All groups share one centre, and each spreads out both ways along 9 directions, with some noise.
(in the rows, 128 means zero)
Some rows, each with its group after it:
[158 110 151 125 150  92  77 102 135  85 163 114 119]	J756
[113 101 131 121 113  99  97 132 127  84  99 112 147]	J615
[131 112 138  70 132 139 108 104 149 126  74 102 160]	J752
[ 95 138  88 132 129  80 162 158 150 141  96 123 181]	J752
[107 147 117 136 147 127  79 140 124 122 118  86 174]	J507
[164 115 117 152 155 169 160 179 112 129 148 153 163]	J615
[173  99 104 171 123 183 106 116 137 149 121 155 127]	J399
[110  67 122 166  79 137 117 125 132 129 105  88 160]	J82
[137 122 105 111 117 187 160 149 145 112 144 217 106]	J507
[106  62 108 124 113 170 145 167 168  88 140 179 152]	J752
[147 154 123 153 135 136  78 106 103 110 139  99 108]	J82
[208 127  89 135 107  53 137  76 137 144  73 144 136]	J756
[123  49 122 107 125  99 143 124 191 112  69 161 131]	J82
[116 119 187 148 115 159 102 155  74 128 133 143  93]	J507
[141  97 139 106 140 192 133  95 165 154 160 105 139]	J399
[173 112 110 105 106 119  98  95 147 117 120 148 166]	J399
[122 143 181 112 138 102  73 102  98 156  77  72 123]	J507
[ 90 178  98  71  94 158 120 107 157 141 150 148 159]	J507
[130 144  86 140 134 150 107 120 128 101 117  95 142]	J82
[163 171 101 145 150 125 137 133 109 167 120 112 172]	J82
[162  78 117 114 117 168  86 117 160 112  69 210 106]	J399
[156 166 148 114 145 154  50 103 134 157 176 182 128]	J399
[127  81 172 129  80 179 123 112 103 144 107 103 115]	J756
[151 124 123  85 131 139  66  76 173 146 131 125 178]	J615
[196 127 130 160 119  84 126 136  95 148  90 189 120]	J615
[162  90 158 109 115 182  69 100 146 167 151 140 191]	J615
[116 182 150 149 149 123 124 147  96 179 136 151  97]	J82
[ 80 114 169 172 104 156 134 164  97 170 189  93 157]	J507
[173 110 121 133  72 135 124 111 126 105 142 229  78]	J507
[170 145 100 143 105  98 116  99 122 204  66 110 193]	J615
[170 124  86 156 129 121 130 108 142  93 149 142 109]	J399
[111 129 160 135 114 131 141  99 145 192 159 157  76]	J752
[106  65 185  94  85 148 154 118 104  93  81  83  89]	J752
[152 136 110 105 124 122 104 116 136 160  33 152 155]	J756
[176 107 153 121 163 179 113 130 135 166  82 194  98]	J615
[137  96 131 157 130 120  65 112 128 138  53 105 134]	J82
[173 157 131 145 141  75  91  81 119 156 126 111 116]	J752
[166 139 129  96 144 113  84  81 149 122 122 140 118]	J752
[112 123 167  77 134 127 135 134 148 109 169 187  96]	J82
[100  98 183 150  99 179 149 152  69 115 142  83  94]	J756
[ 51 113 133 122 127 130 101 181 138  73 160 137 150]	J752
[136 115 135 157  91 121 128 122 106 135 128 135 114]	J399
[192 109  91 142 123 157  90  85 163 117 143 192 104]	J399
[163 179  82 132 137 106 123 115 131 139  96 176 105]	J507
[124  98 140  76 134 143 110 129 150 123  86 124 177]	J399
[113 125 113 147 116 146 148 155 121 159 115 121 168]	J756
[181  79 129 106 146 100 175 114 179 163 126 166 155]	J82
[138 208 136 148 118 125 103 149  53 169 140 109 172]	J82
[107 136 145 148  80 111 145 149  72  83 159 130  93]	J615
[120 192 126 152 162  91 149 157 101 143 144 151  93]	J756
[124 146 164  79 163 143  49 134 124 127  91 147 149]	J82
[117 117 117 131 144 126 146 112 187 191 131 149 129]	J752
[112  92 179 130 139 141 160 162 109 144 121 107 127]	J507
[ 74 153 162 152 111 140 106 164  80 108 183 114 112]	J507
[122 149 135 160 119 124 109 109 125 150 163 154  76]	J756
[155  71 154 109 151 157 133 106 158 127 141 101 136]	J756
[173 138 132 151 131 147 122 161  80 125 119 161 136]	J615
[110 125 123 162 167 147 118 134 162 169 111 166  82]	J399
[120 129 115 176 115  89 116 137 123 117 112 176  68]	J399
[108 150  82 161  90 101  82 127 128  90 128 163 117]	J756
[143 165 153 106 100  91 143 112 100 178  94 174 104]	J756
[115 137 138 158 114 110 102 147  91 134 130  98 161]	J615
[151  74 128 118  83 159 140 122 136 132 122 129 178]	J615
[177  95 129 122 126  83  67  94 133  88  73 128 129]	J507
[122 143 139  78 123 171  76 131 130 122 122 145 172]	J752
[ 64 109 134 119  89  60 180 117 161 152 112 114 115]	J752

New rows. What belongs after each?
[152 144 124 155 125  64 136 121 114 173  57 156  97]	J615
[180 139 114  81  83 170 100  81 124 121 132 136 168]	J615
[107 112 125 115  88 117 170 100 158 127 165 141  95]	J615
[155 101 174 125 106 191  95 110 125 186 148 160 134]	J615
[149 128 158 124 134 161  75 120 117 153 114 148 132]	J615
[ 91 115 155 120  91 119 116 103 132 136 126 115 100]	J615
[159 178 117  82  69  91  73  51 116 109 127 134 120]	J615
[119 128 129 151 171  81 141 149 141 125 116 161  82]	J615
[141 140 116 182 136  86 188 173  95 133 124 161  93]	J615
[151 142 148 173 175 168 119 190  78 148 121 153 130]	J615
[122  99 163 179  92 172  64 125 103 161 142 137 126]	J399
[127 125 157 125 130  56  31 105 134 109 132 139 134]	J615
[123 125 135 108 122 151 113 143 114  82 170 107 171]	J82
[116 111 192  77 142 142 102 140 128  83 197 162 112]	J82
[134 103 127 136  68 103 146 123 113  89 169 121 144]	J82
[ 78 204 119  80 122 120 119 156 110 143 113 137 172]	J752
[102  96 195  82 120 141  66 131 126  78 155 156 108]	J82
[139 146 138  89 127  88 142  91 137 146  95 131 103]	J507
[134 118 125 133  90 107  67 127 124 103 157 152 170]	J752
[ 94 112 152 151 134 127  56 162 118 149  94 117 178]	J399
[142 159 122 137 159 101 125 121 125 165  50 154  81]	J615
[134  87 144 104 108 113 157 117 169 177 107 176 139]	J82
[ 92 119 104 165 116 184 149 118 158 184 126 110 116]	J82
[136 183 101 119 161 118  98 112 140 135 146 115 147]	J615
[146  96 128 168 153 161 111 158 115 103 130 121 136]	J752
[113  73 111 105 113 147 153 104 198 127 114 155 108]	J82
[167 115 130 126 127 109 180 104 153 197 141 137 150]	J756
[160 198  98 133 102 105 108 102  87 153 110 108 155]	J615
[174 149 134  84 202  98 140 147 146 147 113 178 152]	J82
[143 141 126 109 118 108 198 138 138 159 171 175 137]	J82
[124 136  86 110 128 162 120 126 162 147 120 141 184]	J507
[136 149 111 139 106  98 116 127 102 128 102 101 162]	J615
[125  76 157 163 149 156 154 176 130 141 144 157 126]	J615
[ 92 150 129 167 147 112 152 158 105 154  90 111  93]	J615
[132  69 143 125 135 140 173 136 171 173 141 143 159]	J82
[110 103 163 143  72 165  83  95 124 146 155 141  92]	J756
[149 138 122 151  89  92 140 144  85  95 159 143 133]	J615
[124 139 131 111 111 119 177 146 123 119 189 155 132]	J82
[ 99 101 155 156  79 136 186 134 122 179 139 143  89]	J752
[154 116 178  66 122 106 154 107 122 125 123 150 102]	J756
[175 137 108 152 149 107 119 127 136 177 131 145 187]	J615
[102 148 152 132 172 197 102 180  95 123 113 143 107]	J507
[122 109 131 159 160 155 169 160 119 142  97 101 116]	J752
[109 133 131  94 119 100 174 175 102  71 128 135 145]	J756
[133 105 121 144 148 177 111 156 128 123  83 150 129]	J399
[139  85 153 133 157 158 169 158 133 149 107 139 124]	J507
[168 186 129 154 164 109  94 130 103 166 141 164 117]	J615
[ 83 115 147 103 116 175 121 121 128 119  84 105  92]	J615
[140  84 143  77 155 164 152 130 185 168 136 154 184]	J82
[106 161  97 109  82 138 147 118  99  97 108  78 137]	J615
[137 123 145 118  72 133  99  94 115 146 132 122 146]	J615
[130 120 119 179 143 154 153 188  97 159 124 101 191]	J615
[101 112 143 159 157 147 124 151 137 181  96 123 130]	J82
[126 106 142 205  44 134  98 103  86 155 158 102 117]	J756
[186 105 132 135 134  96  77  74 142 134 108 118 132]	J756
[106 117  90 106 140 162 164 126 170 126 117  90 163]	J615
[110 160 148  59 156 166 165 108 147 158  92 137  75]	J752
[143 100 124 128 121 161  94 102 138 101 150  97 144]	J82
[169 144  83 161 112  62 164 102 126 131 109 145  96]	J82
[131 146 132 101 114 126 148 136 124 122 165 152 142]	J82
[140 145 145 122 102 102  61  95  99  84 128 138  86]	J82
[153 111 142 158 153 117 125 148 108  82 132 174  61]	J507
[103 106 165  98  79  97 150 125 108  97 117 130  96]	J399
[167 144 108  91 129 142 202 142 100  84 109 136 113]	J399
[111 127 126 122 128  80 153  87 168 117 172 129  71]	J399
[129  74 130 155 136 163 134 158 124 123  98  97 166]	J752
[ 97 180 154  98 127 135  74 117 128 157 165 157 127]	J752
[116 153 160  68 127  95 143  95 133 121 121 138  63]	J507
[111 169  98 122 169 142 130 132 137 142  81  97 127]	J615
[124  95 138 135 115 115 134 151 127  75 195 148 131]	J615
[ 85  95 159 119  61 104 105  89 140 135 155 102 130]	J615
[133 138 130  78 113  78 150 126 111  81 129  97 168]	J399
[152  89 117 114 130 160  89 113 160 108 108 153 140]	J399
[115 112 135 169  93  68 160 142 111 139 129 134 112]	J615
[196 152 106 165  77  90  89  83 111 151 161 178 129]	J399
[150 170  83 143 120  82 143 108 138 135 138 159 112]	J507
[102  86 166 125  69  97 108 100 133 125 142 130 108]	J615
[158 126 118 131 109 133  88 106 129 148  95 148 146]	J507
[145  90  97 106  71 131 124 124 142 119  99 128 218]	J507
[157 102 156 130 112 196 142 143 106 141 142 171 110]	J615
[167 117 112 125 136 143 125 114 150 173 105 142 168]	J615
[112 136 159 115  81 102  64  88 121 115 185 119 132]	J615
